All groups share one centre, and each spreads out both ways along 12 directions, with some noise.
(in the rows, 128 means zero)
Some rows, each with its group after it:
[110 176 124 214 142  84 127 132 125 118 137  91  98 122 124 135 170 142
 131 130 118 132 128 148  95] -> Z_926
[146  82 130 158 110 135  97 117 144 179 113 121 130  87 135 144 166 158
 175  89 100 113 132 108 103] -> Z_926
[120 146 125 116 119 105 145 148  71 106 133 121 145 103 137 156 117 101
 107 132 170 145 145 134 142] -> Z_667
[125 131 158 128 135  76 147  85 133 118 141 131 122 142 131 119 172 102
 112 138 171 114  83 130 151] -> Z_37
[106 151 117 102 156  77 149 142 125  59 155 146 112 159 132 159 123 153
 126 151 184 101  74 130 120] -> Z_365
[106 156 133 101  96 141 124 125 145 161  99 147 156 107 117 120 131 126
 120 123  77 132 137 103 158] -> Z_60
[145  59 103 122  77  73 119 166 114 106 124 146  76 111 121 190 153 108
  98 132 252 104 148 126 139] -> Z_667
[166  32 127 120 104  92 103 161 219 231 111 146 104 125  69 149 116  89
 142 128 159 118 117  76 125] -> Z_667
[132 125 116 110 185 159 165 168 191 200  74 112 134  97 116 143 122 174
 231  87  55 112  60  76  69] -> Z_60
[162 101 129 136 179  75 157 146 175 116 132 164 136 174 130 138 160 173
 133 145 164 113  55 143 116] -> Z_365
[128 119 131 165 138  98 130 164 169 169 100 130 136 114  98 124 153 150
 106 177 102 108 152 177 129] -> Z_895
[ 77 178 144 127 127 119 127 149 126 108 150 145 152 176 142 187 162 101
  87  81 166 161  21 138 145] -> Z_667
[194  53 141 169 106 104 127 139 112 181 107 134 141 132 144 159 194 111
 135  76 185 157 110 115 131] -> Z_37
[193 120 146  98 118 180 122 142 100 127 126  45 111  48 126  98 112  91
 146 149 184  97  97 126 105] -> Z_926
[ 96 136 143 138 119  90  91  98  80 102 183 102 128 123 125 146  94  90
 116 147 164 128 149 130 129] -> Z_60
[108 134 133  94 154 134 196 154 127 144  76 142 148 116 136 140 162 127
 113 131 134 123 107 168 145] -> Z_895
[178  72 119 173 108 133 106 159 117 160 118  95 104 103 127 156 149 122
 155  96 165 134 138 119  96] -> Z_895
[153 116 154 132 137 116 114 147 153 161 134 112 147 118 111 125 142 114
 113 153 152 113  81 154 130] -> Z_926
[ 99 185 111  99 112 146 133 159  98  87 132 129 134 107 138 171 117 145
 168  85  97  88 111  84 145] -> Z_365
[162 100 132 190 122  86  98 178 140 161 102 117 130 120 103 143 155 174
 119 181 124 110 157 169 104] -> Z_37
[ 63  99 143 102 110 153 129  98 133 113 123 138  85 143 138 174 177 105
 123  83 163  84  88 137 143] -> Z_926
[124  79 138 113 175 125 127 134 149 123 145 134 146 104 141 139 138 166
 128 156 154  81  87 193 112] -> Z_60
[ 65 170  97 150 133 160 106 149 138 104 157 147 134 146 149 169 123 144
 111  73  96 157 106 145 120] -> Z_895
[137 148 123  99  73  21 109 157 194 183 106 205 185 118  85 140 136 144
 107 160  99 125 128  56 186] -> Z_60
[111 129 165 130 115 104 120 115 121 236 118  73 176  11 105 128 141  61
 139 129 110 133 125 120 135] -> Z_926
[187 103 118 116 174 126 143 157 158 115 116 128 119 153 114 102  92 182
 168 172 127 102 114 122  90] -> Z_37
[ 82 114 130 130 124 104  86 139 166 139 146 152 126 149 100 162 109 146
 127 146 103  96 127 130 128] -> Z_926
[128 120 125 165 110 126 101 154 102 149 132 118 133 119 138 187 151 127
 158  65 132 141 108  99 114] -> Z_365
[185  94 110  93 127 154 132 146 164 174 142 162 174 128 115  89  62  91
 118 115 108 173 159  94 158] -> Z_37
[108 196 143 169 160 134 166 139  70 105  96 101 127 198 135 134 133 143
 141 133  87 167 127 140 101] -> Z_37
[126 121 128 122 184 130 178 109 142 139 113 138 127 162 130 107 114 134
 168 121  95 140 125 116 113] -> Z_60
[106  84 141 103 166 140 116 116 156 151 134 140 148 130 149 157 142 160
 142 116 150 136  36 150  86] -> Z_365
[112 189 144 136 152 162 141 110  53  98 143  95 160 131 169 132 130 128
 154  88 103 159  95 128 117] -> Z_667
[111 158 123  95  80 158 137 143 102 113 101 135 141  81 134 136 152 117
 110 110 105  92 162 124 186] -> Z_365
[ 72  95 114 163 108  78 144 115  94 132 121 166 115 141 135 174 156 106
  96 109 149 153 212 149 155] -> Z_60
[118 116 121 137 143 109 118 163 168 162 138 170 178 132 134 165 145 142
 114  96 120 145  77 141 138] -> Z_37
[212  75 163 139 109  99  95 105 125 151 146 140 162 167 125  79 131  94
  59 182 200 179 127 159 149] -> Z_365
[104 131 125  90 112 122  79 144 118 117 161 183 183 174 132 169  74 151
 124 118 103 148 116  97 149] -> Z_926
[171  84 105 145 114 147 101 123 161 123 149 146 111 134 138 115 138 143
 127  98 143 135 129 122 123] -> Z_895
[ 82  90 118 102 130 117 162 122 133 155  95 156 129  89 135 155 153 133
 129 117 125 112 159 145 146] -> Z_60
[ 98 114 136 189 108 108  74 125 160 142 145 106  86 125 100 152 155 135
 130 138 123  87 137 145 107] -> Z_926
[ 83 158 107  85 181 121 207 146 151  95 103 168 127 158 135 133 122 149
 117 144 117 122 111 157 138] -> Z_37
[178  90 122 111 163  99 148 142 115 137 141 100 117 119 112 123  72 118
 180 152 169 123 127  94  92] -> Z_60
[188 110 125 104 138 165 144 137 119  93 123 141 123 176 142 100 108 140
 119 142 159 146 119 134 126] -> Z_365
[ 96 147 132 125  94 106 108 119 102 105 144 123 121 114 128 151 131 108
 112 130 145 116 141 118 148] -> Z_365
[119 132 163 103 153  69 140  73 105 142 171 107 151 123 120 118  90  76
 161 138 148 133 100  77 129] -> Z_60
[129 134 126 114 126 142 105 130 133 107 143 123 125 117 135 148 126 160
 175 103 112  83  84  95 116] -> Z_365
[116 169 137 120 131 126 128 141 138 136 127 122 156 103 117 125 130 132
 138 129  85 102 111 119 148] -> Z_365
[206  98 147 120 141 145 167 142 113 103  85 146 123 198 146 106 170 158
 127 138 165 122  97 142 137] -> Z_895
[149  79 125 140 138 109 127 126 156 161 112 160 137 152 133 145 148 164
 162 101 113 128 117 101 120] -> Z_60
[109  80 139  99 102 127 106  86  97 115 144 143 140 100 150 143 144 117
 109 122 165 105 145 146 156] -> Z_60
[127 150 159 138  98 122  80 121  77 126 119 132 171 157 134 138 124 167
 130 155  84 135 142 118 131] -> Z_37
[186  96 135 133 141 126 161 138 150 149  98 112 108 123 111  92 143 113
 125 154 158 119 139 145 126] -> Z_667
[155 146 129 119 140 153 129 125 115  80 142 119 111 172 134 109 104 144
 143 135 136 127 107 114 114] -> Z_37
[ 59 148 137 168 111 122 121 107 128 132 130 124 101 146 136 174 190 104
 118  76 132 133  94 133 131] -> Z_667
[139 106 156 160 111 105  85  91 137 145 136 120 121 146 120 125 156 139
 155 125 117 105 116 103 120] -> Z_895
[127 137 121 158 167  85 135 155 130 125 138 110 125 125 121 148 125 152
 155 149 138 116 107 139  93] -> Z_667
[ 94 182 182 172 111 120  89  85 112 170 153  87 180  99 131 115 174  87
 105 116  90 146  87 149 149] -> Z_667
[152 142 148  87  99 140 111 126  75 123 146 156 207 146 155 129 110 102
  96 110 140 180 109 110 178] -> Z_667
[148  86 141  94 120 141 108 170 160 185 115 136 171  93 103 132 107 121
 106 164 126 107 126 150 148] -> Z_926
[114 101 101 180  99 117 132 149 153 156 108 142  95 116 110 137 164 105
  84 120 132 137 205 163 147] -> Z_37
[181 118 129 140 112 163 135 144  96 148  90 104 125 133 116  90 104 113
 129 151 105 154 202 126 126] -> Z_37
[113 123 135 152 129 120  97 136 146 191 156  75 138  42 120 152 137  84
 148  92 141 132  82 121 101] -> Z_895
[ 88 159 145 124 168 154 158  98 149 105 130 120 120 140 130  87 141 133
 106 161  97 105 121 189 135] -> Z_60
[155  65 105 140  86 106 101 164 138  94 128 139  67 129 126 172 171 150
 106 132 224  85 122 149 123] -> Z_667
[124 150 185 114 143 104 185 117  84 198  69  96 172 123 109 120 145  82
 144 152 104 138 123 121 150] -> Z_895
[122 143  89  90 125 209  89 154 179  99 161 145 145  87 137  99  79 160
  95 128  92 120 123 156 126] -> Z_895
[135 142 135 117 148 151 152 136 100 117 125  89 110 124 138 136 127 107
 155 107 158 129  82 120 105] -> Z_895
[126 127 145 109 168 141 164 100 143 147 115 131 137 148 140 123 141 129
 175  91 107 134  72 100 117] -> Z_60
[ 95 143 125 151 102 114 128  88 113 124 118 113  99  88 136 125 165 128
 138 116 111 111 164 121 128] -> Z_926
[165 101 111  87 113 152 108 180 146 120 110 180 176 115 137 129 118 192
  98 156 119 114 136 158 150] -> Z_926
[139 112  87 166 123 111  86 136 150 129 177 136 115 136 118 133  73 125
 138 109 118 165 175  91 105] -> Z_895
[187  79 144 123 136 137 142 111 162 195  95 145 161 129 121  81 135 129
 149 125  87 136 141 105 141] -> Z_60
[115 134 133 126 101 133  98 121  90 126 146 125 149 121 149 164 131 122
 141  83 131 144 108  96 130] -> Z_926
[137 130 163 154 142 104 154 106 135 166 121  81 107 112 102  99 156  58
 117 150 160 125 119 145 132] -> Z_926
[ 80 113 125 100 115  47 140  83 125 107 146 145  85 128 110 154 115  98
 140 143 176  98 149  83 142] -> Z_667
[111 121 135  84 112 152 119  94 126 126 121 155 148 130 141 123 121 143
 142 116  93 115 135 101 149] -> Z_895
[179 167 151 160 124 133 109 141  93 121 149  52 130 111 105  81 102  84
 102 180 150 140 142 152 121] -> Z_667
[108 128 113 107 143  63 146 151 141 121 133 166 143 128 113 148 107 141
 108 175 144 115 145 136 142] -> Z_365
[128  88 119  65 124 147 139 136 132 158  97 163 173  77 140 131 118 157
 142 132 100 110 150 124 144] -> Z_667
[ 93  90 131  90 124 126 156  66 159 122 101 150  86 108 132 104 162 140
 131 145 126  75 152 136 144] -> Z_365
[104 164 104 122 156 153 168 178 154 110 126 145 134 138 135 135 131 113
  76 118 138 150  98 180 143] -> Z_37
[149 129 108 155 143 103 139 149 139  56 125 187 103 247 135 132 138 201
 112 148 130 128 139 144 128] -> Z_895
[ 91 128 155 168 127  26 133  76 130 159 156 134 130 140 118 149 171  71
 120 114 158 147 113 104 150] -> Z_895
[122 156 157 159 172  93 148 152 160 212 121  82 166  89  84 111 122  84
 126 167  99 139 106 152 115] -> Z_926
[129 136 147 114 114 179 127  75 113 116 122 136 128 164 148  97 139 122
 142  93  91 139 124 103 145] -> Z_37
[162 136 119 122 150  94 166 119 119  90 134 137 101 179 114  93  93 121
 138 162 147 133 161 101 133] -> Z_365
[117 106 128 146 140  47 125 125 106 147 156 112 117 117 126 195 132 107
 186  91 181 130  85  69  97] -> Z_365
[123 128 128 159 136 128 155 148 125 158 106 112 118 131 124 148 153 101
 130 103 139 152 122 136 121] -> Z_667
[135 138 137 117 102 157  80 129 124 124 176 117 150 113 139 141 120  91
 112  88 152 141  73 114 139] -> Z_37

New rows, each followed by its group:
[ 92 117  87 128 121 106 147 175 162 113  92 181 110 132 126 177 164 187
 114 128 122 100 140 152 134] -> Z_60
[132 104  84 164 163  90 133 178 155 127 144 156 115 159 126 177 112 168
 155 101 140 148 118 116  88] -> Z_895
[ 95 135 113 133 109 162 121 149  95 119  98 156 138 152 150 167 138 165
 130  95  90 145 153 133 129] -> Z_37
[115  88 131  92 133 130 116  95 136 113 138 156 130 129 149 142 131 162
 154 113 130  93 108 119 130] -> Z_60
[ 99  91 126 100 136 112 153  84  85 157 129 122 126 103 123 133  81  86
 166 119 121 141 200  95 130] -> Z_60
[113 156 127 204 122  98 145 159 117 124  97 134 111 181 115 141 174 127
  75 149 121 148 179 183 141] -> Z_895
[105 176 132 149 129 122 140 109 125 106 148 126 122 169 121 109 124  89
  94 127 121 156 137 134 150] -> Z_37
[163 119 139 120 112 111 111 128 122 143 138 153 177 132 133 118 123 131
 119 133 124 149 124 112 151] -> Z_926
[137 151 122 118  81  98 109 103  87  62 152 120 103 105 136 116 132 125
  96 163 180 106 161 128 146] -> Z_926
[121  91 137 144 100 147  93 129 129 153 124 120 119 118 134 165 164 127
 136  85 139 114 103 125 123] -> Z_926
[175  98 131  98 131 179 123 202 135 176 105 139 188 116 125 142 107 129
 108 129 131 149 101 154 138] -> Z_926
[126 116 103 139 131 132 109 189 143 113 116 150 128 129 129 163 130 199
 124 148 120 103 127 162 107] -> Z_37
[126  87 146 105 126 156 121  70  74 111 157 136 143 151 164 131 117 108
 142  88 145 146 136 120 139] -> Z_60
[ 78 145 143 105 127 106 139 122 163 132 137 160 129 170 123 157 154  93
  96 103 154 135  57 122 160] -> Z_667
[135 139 125 149 135 138 107 117 150 130 155 142 144 161 130 108 114 130
 121 107  96 159 124 114 129] -> Z_895
[126 146 175 130 100 146  97  45 148 154 132  89 117 100 111  63 150  93
 138 142  88  98 123 104 146] -> Z_60
[123 114 132 123 113 129 165 165 126 185  86 133 149 103 122 148 160  70
  88 110 158 161 132 153 160] -> Z_667
[172  66 121 117 111 149 153  77 159 146 129 148  92 134 131  82 146  72
 126  79 157 139 159  94 160] -> Z_37
[178 145 156 163  86 117  52 175  92 130 144 117 177 152 110 133 115 137
  87 178 132 142 140 145 142] -> Z_895
[132 114 161 107 130 110 110 136 146 181 142 127 173 121  99 129 100  88
 110 157 134 130 105 130 150] -> Z_926
[ 81 172 129 160 120 157 146 135  83 141  82 101 121 130 126 136 136 124
 126 127  69 151 188 149 123] -> Z_37
[112 126 126 141 146 106 131 129 142 146 128 117 124 118 108 129 111 134
 145 149 107 115 149 129 112] -> Z_60
[107 167 137 152 133 113 114 122 152 128 134 108 126 103 110 107 140 138
 110 168 101  99 129 161 126] -> Z_926
[ 93 149 107 152 145 135 169 154 147 137 114 149 133 134 142 144 168 118
  81  94 129 163 120 176 139] -> Z_895
[115 113 157 182 120  99 115 142 118 155 103 109 122 129 130 184 213 144
 140 106 146 103  77 149 117] -> Z_895
[164  89 120 109  98 130 130 137 112 140 102 140 142  94 125 113 122 129
 108 154 135 122 198 136 154] -> Z_667
[132 128 136 106 130 131 122 102 164 134 140 113 125  82 114  84 119 116
 116 161 127  98 127 136 136] -> Z_895
[ 94 116 136 135 171 131 168  76 140 143 101 122 112 107 148 124 176 161
 192  95  82  96 113 123 102] -> Z_667
[108 164 134 109 121 165 131 138 150 107 125 123 136  96 133 106 158 126
  68 154 135 106 102 196 157] -> Z_895
[120  82 117 137 116  80 136 119 155 109 122 202 105 203 123 143 154 149
  97 138 148 121 170 134 160] -> Z_926
[113 181 139 130 118  68 141 150 121 114 138 102 126  98  94 118 128  81
  61 209 177 116 140 171 155] -> Z_60
[109 104 140 128 140 117 148  49 116  94 141 152 105 175 132  80 118 119
 112 157 114 122 204 152 156] -> Z_60
[156 121 129  95 161 101 156 141 156 133 125 136 130 128 121 128 113 147
 168 139 142 109  78  97 111] -> Z_60
[184  60  86  80 141  91 157 163 111 101 119 168 116 140 131 147  75 165
 166 147 181 119 169  86 117] -> Z_667
[ 93 142 138 123 135 149 144 122 112 151 115  94 123  95 130 141 131  97
 133 112 129 136 115 138 117] -> Z_365
[ 75 122 154 144 110  85 102  82 161 151 139 159 140 138 120 142 171 127
 110 126 104 107 118 134 157] -> Z_926
[ 73 165 157 160 132 152  57 147 135 173 158  72 168  80 118 160 124 123
 114 134  99 138  61 172  88] -> Z_365
[144  97 127 101 116 139 118 177  83 178  80 152 201 111 141 171 104 171
 160 123  91 155 155 108 125] -> Z_37
[107  88 139 185 115 106  53 106 133  98 178 151 119 162 151 174 180 178
 116 108 150 100  96 165 115] -> Z_60
[ 94 126 117 146 106 101 126 130 119 128 122 132 104 113 123 158 148 124
 128 119 131 113 159 123 133] -> Z_365
[119 103 136  99 126 119 139 111 107 190 115 142 182  95 147 160 128 110
 176  68 108 162 110  71 135] -> Z_926
[103 138 151 160 134 154 137 155 118 200 115  53 110 106  83 138 106  33
 126 126 124 147 148 143 114] -> Z_926
[140 120 115 113  85 150  86 167  94  93 142  83  93  56 132 177 129 137
 148 118 183  69 109 121 108] -> Z_365
[150 101 114 117 127  94 112 164 141 112 141 163 135 155 127 161 119 156
 121 136 168 122 103 122 128] -> Z_667
[ 97 143 161 153 115 116 136 133  80 158  95  95 131 123 128 179 178 106
 147 105 130 127 105 130 125] -> Z_895
[104 155 130  91 163  91 149 152 166 121 134 181 171 171 106 121  90 146
  88 188 106 122 116 157 159] -> Z_926
[143 138 121 137 177  64 148 133  99  95 148 135 154 133 140 129 111 180
 154 166 129 118 131 133 109] -> Z_667
[141  74 131 101 105 129 123  94 147 131 110 159 114 112 131 106 152 145
 124 143 129  89 166 131 155] -> Z_60
[130  91  97 112  82 114  85 173 145  80 137 177  96 153 124 179 132 166
  91 135 188  95 130 133 138] -> Z_667
[140  96 125 157 144 145 126 138 158 156 142 130 125 137 144 159 165 121
 156  49 142 143  57 111 109] -> Z_37
[183  77 124  92 109  91  86 174 107 120 157 128 154 101 117 143  69 125
  92 196 224 137 131 140 119] -> Z_365
[ 68 181 129 105 113 159 105 154 102 140 130 113 177  64 131 152 106 126
 107 136  84 126 130 157 141] -> Z_667
[124  75 104 142 133  89 149 149 101 140 118 139 108 124 135 190 135 124
 159  94 175 139 147 106 110] -> Z_60
[150 141 120 148 128 125 101 171 127 124 182  89 127 110 117 150 104  74
 111 106 189 150  80 126 115] -> Z_37
[151 139 132 109 113 149 119 152  51 135 147 156 211 171 148 139  66  91
  96 107 122 221 160 112 164] -> Z_60
[128 130 143 105 128  93 131 132 114 121 147 142 156 139 133 148 129 109
 108 131 174 135  87 126 148] -> Z_926
[135  95 166 137 125 124 113 110 138 198 139  97 133 132  98 130 115  64
 153 115 128 138 114  98 126] -> Z_926
[161 126 147 164 115 102 126 125  99 125 122 133 134 177 136 126 161 122
 109 128 149 157 129 132 139] -> Z_37
[103 168 121 126 106  77 138 148  98 112 137 125 130 103 109 152 116  99
 115 145 140 112 165 113 160] -> Z_365
[110 111 131 162 120  65 119 125 117 120 115 164 125 167 125 159 155 178
 133 149 121 119 156 126 126] -> Z_37
[118 145 151 174 156  76 103  70 154 147 162 129 134 180 108  97 108 143
 172 139  60 134 137  82 114] -> Z_667
[ 97 125 107 114 107 116  69 172 166 129 156 138 139  64 106 160 100 159
 104 162 121  81 133 153 127] -> Z_37
[ 79 129  98 128 143  67 165 148 145 122 109 178 111 153 121 175 130 155
 141 123 120 128 150 110 129] -> Z_60
[146  67 116 122 127 127 142 107 128  99 117 174  97 183 159 147 162 161
 145  86 166 130 115 110 123] -> Z_365
[117 165 138 122 146 102 152 151 108 124 130 123 153 141 122 141 121 111
 111 148 147 144  98 142 137] -> Z_895
[193 185 154 141 146 104 112 127  69  71 186 130 189 212 145  99  88 121
 106 145 147 191  86 114 142] -> Z_667
[122 150 105 113  71  69 130 161 167 141  88 207 146 145 109 145 147 150
  94 138 107 138 157  84 179] -> Z_60
[120 143  84 145 115 129 129 186 116  98 114 136  96 149 123 168 108 158
 137 118 128 134 156 115 108] -> Z_60
[123 107 108 148 114 146 125  91 144 107 133 158  81 178 136 118 137 134
 137  88 109 134 168 100 134] -> Z_37
[138  75 131 126 164 128 140 145 110 136 136 149 166 139 152 157 130 141
 122 115 156 145 112 170 124] -> Z_60
[138  79 137 133 150  98 147 124 111 163 128 163 162 161 155 172 152 122
 156  64 149 172  93 102 131] -> Z_60
[120 162 142  98 128  81 152 100  84  87 147 139 139 167 131 122  98  97
 114 155 160 147 131 104 152] -> Z_37
[137 155 116 118 120 152 107 154 142 130 122 117 123 130 119 140  99 159
 173 111  93 120 100  75 102] -> Z_60
[116 102 108 148 135 109 174 142 146 132  93 154  88 166 125 153 164 125
 121 105 152 139 143 136 130] -> Z_667
[ 88  90  99  90 121 115 165 138 122  67  91 189  83 150 157 186 175 189
 131 113 172  77 126 143 137] -> Z_895
[209  72 171  87 132 106 131 101 119 152 130 141 176 137 148 113 149 125
 157 120 176 129  47  88 140] -> Z_37
[144 104 125 115 143 103 143 142 157 135 124 132 123 105 118 125 136 135
 128 152 156  96 110 141 127] -> Z_37
[123  86 132 139 100 101 108 130  92 150 103 117 115  98 130 174 151 145
 162 119 140 108 150 108 111] -> Z_37
[121 147 121 121 108 108 122 140 154 108 119 144 108 135 120 141 159 155
 124 133 137  98  94 112 132] -> Z_60
[102 128 130 112 131 125 145  78 107 102 127 146 129 132 156 127 144 151
 153 110 109 114 134 115 136] -> Z_667
[166 126 123 166 113 162 110  86 135  80 159 113  63 191 128  81 124 102
 129 106 138 136 150 104 125] -> Z_37
[122  96 101 113 108 112 157  62 141 112 139 190 107 162 142  95 121  92
 108  94 130 166 203  90 173] -> Z_895
